All groups share one centre, and each spreads out both ways along 9 directions, with some noise.
Some rows, each with its group after it:
348  52  -409  182  360  -281  -253  -294  -397  -38  -122  -136  245  93  88 -> (2)
-236  -546  -39  -61  45  -279  -236  -66  -200  -258  -327  20  18  36  292 -> (1)
260  114  -212  -93  64  232  99  95  -59  166  42  -283  -20  -75  251 -> (3)
82  70  -14  -258  172  -329  -202  47  268  -216  -198  72  -64  42  -88 -> (7)
-34  -135  -255  87  -279  -117  -217  84  -254  -114  -352  -145  -224  34  406 -> (0)
463  214  -290  -373  72  88  -58  186  -284  -174  104  -207  -326  -99  302 -> (0)
-29  -134  -107  -186  363  -71  -1  -98  3  142  -180  166  292  -24  461 -> (6)
-76  366  -212  -270  282  148  182  -57  -142  -121  -295  -352  -52  -45  226 -> (7)
182  124  -164  -166  106  118  -149  -72  -214  217  163  -82  116  51  -121 -> (7)
43  246  -265  -343  214  -5  28  191  106  -37  -351  -186  -62  -113  348 -> (2)
299  244  -175  -50  9  91  -78  217  -379  39  -194  -339  -18  95  436 -> (2)
143  -122  -66  60  -172  -28  -23  -162  -146  114  89  -74  -270  58  453 -> (3)
-381  186  122  -511  333  -79  -201  91  130  134  -408  103  11  -117  -11 -> (1)
-27  -21  -253  -21  12  -108  31  163  297  -24  -85  47  8  -143  -92 -> (1)
215  441  -79  121  -138  347  165  67  2  155  69  -132  3  -137  -110 -> (4)
-96  -192  -65  332  -96  40  -68  52  -130  -31  -65  -87  247  -41  -344 -> (5)
-116  -14  -285  161  52  -239  -187  -121  -247  -177  -547  -171  -55  -20  314 -> (3)
137  122  233  350  -332  148  115  34  -172  311  217  76  -88  121  246 -> (6)
38  -137  -120  -157  -177  160  -109  211  -140  348  -111  -46  -139  -150  499 -> (1)
-19  -20  104  389  -217  -139  187  -49  137  -111  76  100  -365  -127  87 -> (7)
68  230  -157  120  64  42  164  21  243  110  189  32  -22  -169  -361 -> (7)
-100  -38  89  -408  -227  83  -40  559  415  27  178  102  -337  -202  -318 -> (6)
126  116  -34  -543  83  35  -263  -225  105  -28  -269  48  -129  -152  247 -> (5)
55  24  -51  -57  110  58  -152  -45  -393  37  -238  -216  260  170  281 -> (6)
-106  -168  227  149  -153  69  40  43  62  -33  134  215  -5  -122  -188 -> (4)
-6  401  70  -278  163  -15  -169  -88  -56  186  -29  13  -19  54  -249 -> (1)
-95  -583  69  159  58  138  174  125  -212  -93  -31  -98  55  -273  328 -> (2)
77  60  -211  28  307  92  74  44  -222  -144  -350  -280  131  -204  265 -> (3)
-19  -146  347  -95  98  148  -67  167  -366  -199  65  -79  42  -20  -110 -> (3)
-33  -319  -111  13  -209  -129  -487  -45  -239  359  8  231  267  197  -74 -> (6)
-187  -358  108  79  -153  -32  -330  286  -181  59  -65  250  93  -166  -241 -> (3)
-250  -37  -141  -42  -104  40  -9  488  237  -112  -355  -131  117  -114  -204 -> (0)
174  230  3  -244  164  53  -74  -40  -98  114  55  0  132  117  64 -> (6)
174  416  -17  -8  -555  -25  -300  10  -82  279  17  7  -391  215  71 -> (5)
-131  -129  -81  -3  182  -39  244  -247  148  137  363  284  -161  -267  -19 -> (7)
-3  138  246  -393  -72  206  -10  305  112  353  203  146  -209  -161  63 -> (1)
-6  125  15  -81  46  -117  -161  -201  85  -9  27  249  25  6  -251 -> (4)
49  -266  -164  -41  -248  -74  -429  -112  -342  353  45  96  -54  78  238 -> (7)
234  62  -433  134  -83  2  -104  17  -45  243  58  -34  8  -145  15 -> (0)
55  168  -168  129  -161  -113  -410  -308  -357  -13  -265  -177  55  242  -161 -> (5)
-47  -58  -70  138  -186  -228  -400  -292  -337  -25  -171  -7  -50  219  39 -> (4)
40  37  296  -183  -189  -128  -167  -3  57  208  251  353  -223  194  43 -> (6)
374  312  -312  283  151  161  155  -163  -122  162  206  -233  91  -127  -110 -> (1)
66  -32  -33  17  118  -125  87  -142  117  -30  55  106  -198  -122  219 -> (6)
-436  -144  26  29  -313  -147  -317  289  175  66  -441  58  120  147  -229 -> (0)
227  -12  -328  -99  140  -36  -133  271  139  330  160  165  248  -122  -221 -> (2)
-186  -271  -40  252  -434  132  -185  366  -308  17  -349  -284  110  80  116 -> (2)
62  -443  238  -72  -103  130  0  111  -245  94  217  68  -102  -110  406 -> (6)
-457  -73  -111  73  -100  -143  -241  -29  17  -234  -527  -195  150  124  -356 -> (2)
261  -153  -249  -28  132  139  -14  -70  -72  310  267  143  196  -256  72 -> (4)
164  13  -183  -83  -227  353  -41  495  -182  167  -15  -267  61  -93  38 -> (0)
20  226  5  -47  -229  -123  13  -269  7  179  160  152  -634  10  401 -> (7)
306  -24  -102  381  33  -81  105  -315  11  240  423  197  -38  -136  -51 -> (6)
78  -256  145  140  -191  -231  -171  -469  -192  65  238  420  -367  -40  342 -> (4)
-96  -452  -139  86  142  17  -30  -16  8  219  -31  68  247  -224  47 -> (0)
178  169  113  59  -103  208  160  163  139  283  361  10  -46  -125  -229 -> (0)
151  102  -46  -327  313  -72  102  -175  163  -75  137  -104  -127  11  95 -> (3)
148  58  115  -23  -59  -48  -245  -446  -283  55  165  192  -74  105  28 -> (4)
-140  -144  86  216  31  -271  -78  -363  143  -283  -96  193  -77  -86  -181 -> (5)
207  -507  -75  12  139  -166  -159  -37  -327  109  298  -182  -110  0  178 -> (4)
-30  367  -198  -75  352  -139  185  -372  284  -238  -319  194  -24  -267  177 -> (4)
175  122  -366  188  -116  -120  5  18  70  -190  -198  -215  -67  60  55 -> (1)
173  -12  -41  -52  167  154  240  181  132  53  210  -6  -37  -270  52 -> (2)
373  302  39  -281  64  217  -3  144  -204  243  212  39  -340  -253  371 -> (3)
96  110  181  -461  210  -19  -155  -415  103  -302  -120  72  -105  -151  -5 -> (5)
245  -151  -180  -95  -86  -52  -321  317  17  178  -166  -39  84  -79  97 -> (7)
523  105  -102  -46  327  -105  91  -209  118  84  311  83  -125  -231  149 -> (7)
-331  -692  282  -43  -184  -174  -254  25  -100  -9  -14  275  -19  9  123 -> (0)
-17  8  240  -62  -72  -155  -50  -34  -20  -110  91  78  -301  111  -10 -> (5)
276  195  -397  -78  138  -175  122  -270  318  229  144  -10  -254  -89  311 -> (3)
319  -46  -166  -281  7  -203  -303  -50  -171  360  337  -33  -298  113  194 -> (4)
97  -222  -276  15  490  24  -37  -175  -204  -39  -2  -145  415  -145  -131 -> (2)
67  -478  -136  296  -296  164  -167  72  -233  310  129  47  135  -201  53 -> (5)
113  161  -624  214  -50  -159  -164  7  162  177  -191  -19  84  -141  -174 -> (0)
1  -84  -546  301  -12  -277  -103  295  -289  369  37  -105  46  211  205 -> (5)
78  -427  -156  -275  298  154  51  31  -40  89  101  -129  266  -145  244 -> (3)
-128  -437  135  -154  102  -278  -87  -41  362  25  302  539  -107  -202  -240 -> (5)
-183  -121  1  -357  24  -320  -455  -186  -67  -95  -193  20  65  378  -198 -> (3)
115  -347  -430  -417  -258  -218  -313  395  85  -334  -293  -135  -16  237  290 -> (1)
-156  -162  269  -172  32  -92  -58  -67  -31  32  -31  70  -131  44  179 -> (0)
294  2  -136  106  104  54  -41  -229  -288  93  167  -128  -8  -18  120 -> (1)
-103  4  -134  -449  310  -215  -242  -95  -123  -191  -383  -113  28  96  220 -> (5)
-183  -477  -316  100  -120  36  -83  -54  188  377  91  188  151  -380  -131 -> (2)
67  -263  -101  -156  527  49  196  -114  -146  -200  -81  -152  116  -263  342 -> (4)
243  556  73  -36  171  127  80  -103  -150  -148  148  -337  -15  133  -416 -> (6)
-420  -236  284  -336  2  105  166  84  48  20  253  238  -232  -79  30 -> (7)
57  -85  -140  40  88  31  243  177  68  -381  -191  -260  -75  -96  251 -> (1)
-67  -214  -388  108  -108  -68  -233  -153  30  335  -19  87  157  -162  -120 -> (2)

New rows. What belongs after each?
189  -269  266  360  -154  -1  -26  490  -359  -177  81  -40  37  132  102 -> (2)
-284  -280  100  -142  262  -297  -2  73  -195  -365  -294  -120  -120  144  367 -> (5)
-483  -288  286  -314  -60  208  155  201  -78  14  193  88  -94  -59  -63 -> (7)
-56  178  455  -61  -113  -19  461  76  409  -362  198  -89  -528  52  91 -> (3)
-20  -69  -265  11  -340  -221  -367  275  171  215  -330  73  -45  8  60 -> (7)
-71  -98  -503  117  -298  -179  60  395  523  6  -282  54  -129  -198  104 -> (1)
153  -74  -575  227  232  -192  16  -248  35  -67  -130  -182  -105  -359  31 -> (6)
-63  -729  -46  81  -145  -69  -308  -256  -263  174  194  -18  255  225  13 -> (3)
97  12  -45  -179  -313  -11  -423  75  -270  200  16  -74  -135  197  -34 -> (6)
-129  -61  -345  33  22  -97  -55  458  -44  194  -121  -138  137  115  -35 -> (5)
518  166  -377  47  59  -131  -202  22  91  215  -57  -48  12  -123  105 -> (7)
395  -281  13  212  -65  -186  -234  215  -7  -166  -225  -116  55  -57  153 -> (7)
-314  -25  401  13  351  89  -39  -326  -76  212  -168  -142  521  196  -218 -> (0)
105  -157  -33  196  100  -360  21  -23  290  -230  -168  122  -194  -175  131 -> (7)
99  -73  -311  234  -83  -179  -57  -127  3  31  -102  -28  -83  -38  109 -> (1)
-404  -362  401  211  -66  -9  -71  33  -63  221  35  250  25  -203  -174 -> (1)
-215  -82  -215  219  65  -259  88  -514  -110  -59  -20  86  -270  -69  295 -> (7)
76  -154  -381  -58  160  -146  101  161  181  -191  -117  61  -128  -323  152 -> (0)
-199  -443  35  -84  -14  -71  -399  169  -280  32  -82  191  278  -59  -267 -> (3)
10  -160  195  -474  146  231  211  15  166  129  291  108  -322  -312  343 -> (2)
175  -216  -392  -548  -10  -21  -354  437  -4  63  64  132  36  -129  -51 -> (0)
-35  -67  69  230  42  -387  -102  -260  -364  -143  86  -24  -314  318  246 -> (5)
243  56  65  -13  -1  -142  -244  244  62  -269  -287  -144  59  89  -132 -> (7)
65  129  135  -64  343  -104  136  -162  -190  -366  -137  -137  -220  -91  285 -> (3)
221  162  -271  113  -107  -134  -37  -226  75  215  93  -54  -208  74  155 -> (3)
-124  -280  -345  140  69  -92  -38  -211  -231  59  -225  -92  -46  -129  495 -> (7)
235  -152  -162  -242  233  -269  -168  -265  -46  173  280  159  -195  -43  185 -> (4)
32  76  37  -208  -32  304  19  447  -14  91  -34  -132  38  -127  -42 -> (3)
-276  -182  -194  -46  -331  227  -62  308  208  329  -174  -40  27  -248  8 -> (2)
-494  150  35  -331  -89  39  -142  97  -284  -161  -377  -230  -27  279  -29 -> (7)
127  -266  -86  -73  85  -55  -186  -243  -502  -154  -88  -257  -155  -27  396 -> (6)
268  144  -213  -190  124  269  383  397  188  -267  -63  -370  -29  -158  217 -> (1)
443  180  -474  114  311  -17  -6  28  -90  170  17  -121  188  -127  111 -> (2)
100  -25  198  193  -26  44  206  141  -185  -269  -62  -195  -240  -29  357 -> (2)
191  -509  -120  122  229  -96  1  -29  -76  -77  -43  26  118  -308  317 -> (7)
-12  -232  169  96  -5  17  -210  80  -360  -119  99  -279  228  255  -467 -> (4)
-179  -495  -290  521  -406  -241  -186  308  -189  383  56  112  -49  86  119 -> (5)
-18  36  -36  -264  388  -88  282  430  320  -211  21  -294  -165  -104  -89 -> (4)
122  -167  15  92  243  10  -20  -262  -148  163  262  26  246  -87  -184 -> (0)
-3  -147  -243  -31  166  5  13  -121  -125  -118  -267  -365  137  51  292 -> (3)
-366  -56  88  89  298  -232  -99  -233  3  -38  -283  125  59  -125  -196 -> (1)
-159  -440  69  -203  -249  113  -26  255  67  227  13  149  -252  -254  454 -> (2)
-78  -25  -12  -296  -100  72  -106  307  354  135  -2  165  36  -150  -253 -> (5)
84  71  249  145  -210  97  69  -150  -157  -176  -34  -138  -332  -25  225 -> (5)
191  405  63  -140  2  234  122  86  -61  95  223  -176  -137  32  -147 -> (7)
158  -134  14  364  -33  0  168  249  -36  -98  65  -71  -2  -101  102 -> (2)
55  18  -443  -32  457  -110  127  79  158  -129  -323  -113  184  -256  179 -> (2)
123  271  3  235  195  -65  56  -377  -224  12  22  -126  -123  -95  58 -> (1)
44  203  -163  -228  169  135  50  -1  -147  -94  -366  -215  -20  -127  507 -> (4)
405  -77  -649  30  121  -179  -142  -261  -101  31  -8  -103  71  -25  211 -> (1)
-200  3  -476  -391  109  -219  -311  -305  202  287  -246  110  -18  -127  49 -> (2)
-216  144  -174  64  44  -119  65  -445  249  -28  -126  -15  -216  -184  -65 -> (2)
150  118  32  83  -38  216  348  262  36  -283  -13  -318  -185  -98  223 -> (1)
13  -81  47  236  -333  146  -215  196  -407  50  -37  -317  85  199  -134 -> (4)
78  332  15  -339  40  -77  -50  -155  183  51  12  268  -259  -55  133 -> (4)
-23  122  -438  227  80  -124  0  33  71  -233  -401  -288  210  -9  -161 -> (1)
62  -196  -330  201  -168  -265  -254  -167  -397  -241  -264  -132  -263  35  410 -> (0)
-122  -188  60  294  -207  -99  -63  272  -23  -99  -114  -6  60  34  -167 -> (2)
17  -179  -241  311  25  -186  -10  -263  -101  140  -124  100  36  -65  393 -> (6)
118  30  -448  -388  40  -22  -257  -44  28  289  -324  13  -48  -177  523 -> (5)
-369  201  141  -219  322  -269  97  -6  258  -363  -471  12  -272  -72  159 -> (1)
312  -13  89  -421  14  177  -187  220  -235  236  250  24  -82  42  247 -> (2)
165  -211  -391  55  -52  199  -19  -62  -149  364  -90  70  26  -381  670 -> (4)
-286  99  -24  77  -558  -107  -255  -144  145  252  -109  84  -388  63  -111 -> (2)
119  -264  142  -479  -209  113  -198  302  -118  126  184  64  -226  84  387 -> (1)
-170  121  244  -209  111  -194  -33  -1  104  -107  -146  173  -42  199  66 -> (6)
304  -73  -333  32  156  268  -142  84  -377  348  68  -97  293  -272  39 -> (3)
47  -23  -318  78  -293  -35  -52  336  355  158  -24  116  -51  -92  -162 -> (1)
310  -62  135  443  -171  -152  -21  -42  -113  -241  -68  -126  -165  2  92 -> (7)
-224  -68  13  -331  146  -185  -43  256  307  -377  -284  -1  10  42  -156 -> (1)
-163  -255  161  48  -315  -63  -100  164  -200  -225  -172  -45  -312  13  338 -> (0)
4  -187  -88  24  -575  -12  -351  301  -314  -19  -82  -54  -299  98  135 -> (0)
210  82  17  -211  11  256  -176  49  -486  243  -43  -211  172  201  410 -> (6)
48  -381  -96  145  -153  19  -155  132  -345  -143  53  -68  67  -50  -105 -> (0)
39  -292  197  -241  283  -106  -49  128  -173  -203  233  -217  -30  130  -158 -> (4)
219  -311  53  -67  -372  -17  -226  81  -294  -39  243  -10  -199  234  206 -> (1)
134  175  -130  -327  1  213  -63  364  12  72  -30  -209  93  20  -58 -> (1)
187  225  -176  -175  218  -95  77  -137  -68  -40  -206  -93  -384  -157  719 -> (3)
-283  -43  122  245  60  -192  218  104  343  -320  -193  104  22  -81  -217 -> (6)
42  171  32  -55  21  273  104  71  -102  -84  -123  -91  44  -116  142 -> (4)
30  -216  -42  -45  70  -221  -298  35  -228  158  -24  494  -246  -419  308 -> (3)
150  -421  -156  -14  41  -188  -65  -84  -312  -295  64  53  -333  -160  443 -> (0)
118  -350  176  -208  27  306  136  131  34  300  563  164  -23  -320  -28 -> (2)
-141  342  289  63  -52  -196  -90  -111  50  141  -122  343  200  452  8 -> (6)
-299  -12  124  -291  -81  108  -179  62  -306  -86  -136  -176  17  234  -24 -> (7)
280  31  -97  -263  611  -98  124  146  -48  -264  -86  -97  126  -79  275 -> (2)
172  238  -229  -167  -169  -64  -274  308  204  199  -159  -25  -46  12  -38 -> (7)
342  333  -456  113  133  -165  -226  -72  -94  197  -50  -89  198  119  -211 -> (2)
529  19  -131  -194  44  64  129  -72  -60  248  500  153  -436  -281  460 -> (0)
50  47  -382  -318  243  -290  -106  205  595  127  -173  265  10  -258  -65 -> (7)
-16  -226  81  -12  -230  -224  -203  -158  -5  110  192  195  -342  67  257 -> (3)
27  277  -49  248  25  318  333  -134  96  -46  -148  153  121  -371  94 -> (4)
166  -305  -66  -118  69  -181  -96  142  -267  45  79  -368  -325  104  421 -> (4)
113  -74  122  122  -136  -106  -253  -51  -189  169  245  333  -178  -90  -131 -> (3)
55  -24  -191  -68  124  135  106  162  -44  -208  -158  -357  -116  -241  118 -> (6)
186  242  -263  -469  86  236  -163  -27  -47  93  -379  -236  28  -187  356 -> (5)
178  -117  -39  156  315  71  157  -60  -173  -66  154  40  31  -364  104 -> (3)
-127  -103  147  -69  22  207  -110  -10  -353  -191  -255  -127  234  48  9 -> (4)
19  -54  -69  -42  -325  -27  10  6  221  200  97  -133  -241  172  221 -> (3)
12  341  -564  -24  -66  -98  -152  284  262  25  -346  -150  73  -41  -304 -> (0)
293  -207  129  -16  36  156  37  134  -323  67  338  -38  -18  -56  221 -> (2)
275  284  54  -162  -43  130  151  112  2  94  177  -167  -381  -62  279 -> (4)
118  257  -8  -306  -40  10  51  -140  146  -37  70  -347  -183  388  129 -> (3)
-254  -343  142  168  -259  -45  39  67  -1  -4  53  98  -232  -121  189 -> (7)
-250  -327  43  -378  113  -284  -273  53  -54  -359  -353  32  -29  147  187 -> (1)
149  -34  -65  -175  227  -18  -37  -174  -179  107  5  44  5  0  419 -> (6)
255  69  -170  -232  99  127  -147  9  -310  -66  20  -395  -64  -77  -70 -> (6)
-207  -52  -114  97  -69  90  -78  489  -36  -66  -406  -67  143  -227  -78 -> (3)
-175  -176  -436  -36  196  -295  -148  -160  96  -114  -447  -132  183  11  127 -> (3)
-45  -299  122  -131  32  313  -124  266  -204  228  91  -103  420  22  -279 -> (0)
32  132  183  -161  565  -105  168  -284  20  -274  105  12  28  -86  -231 -> (1)
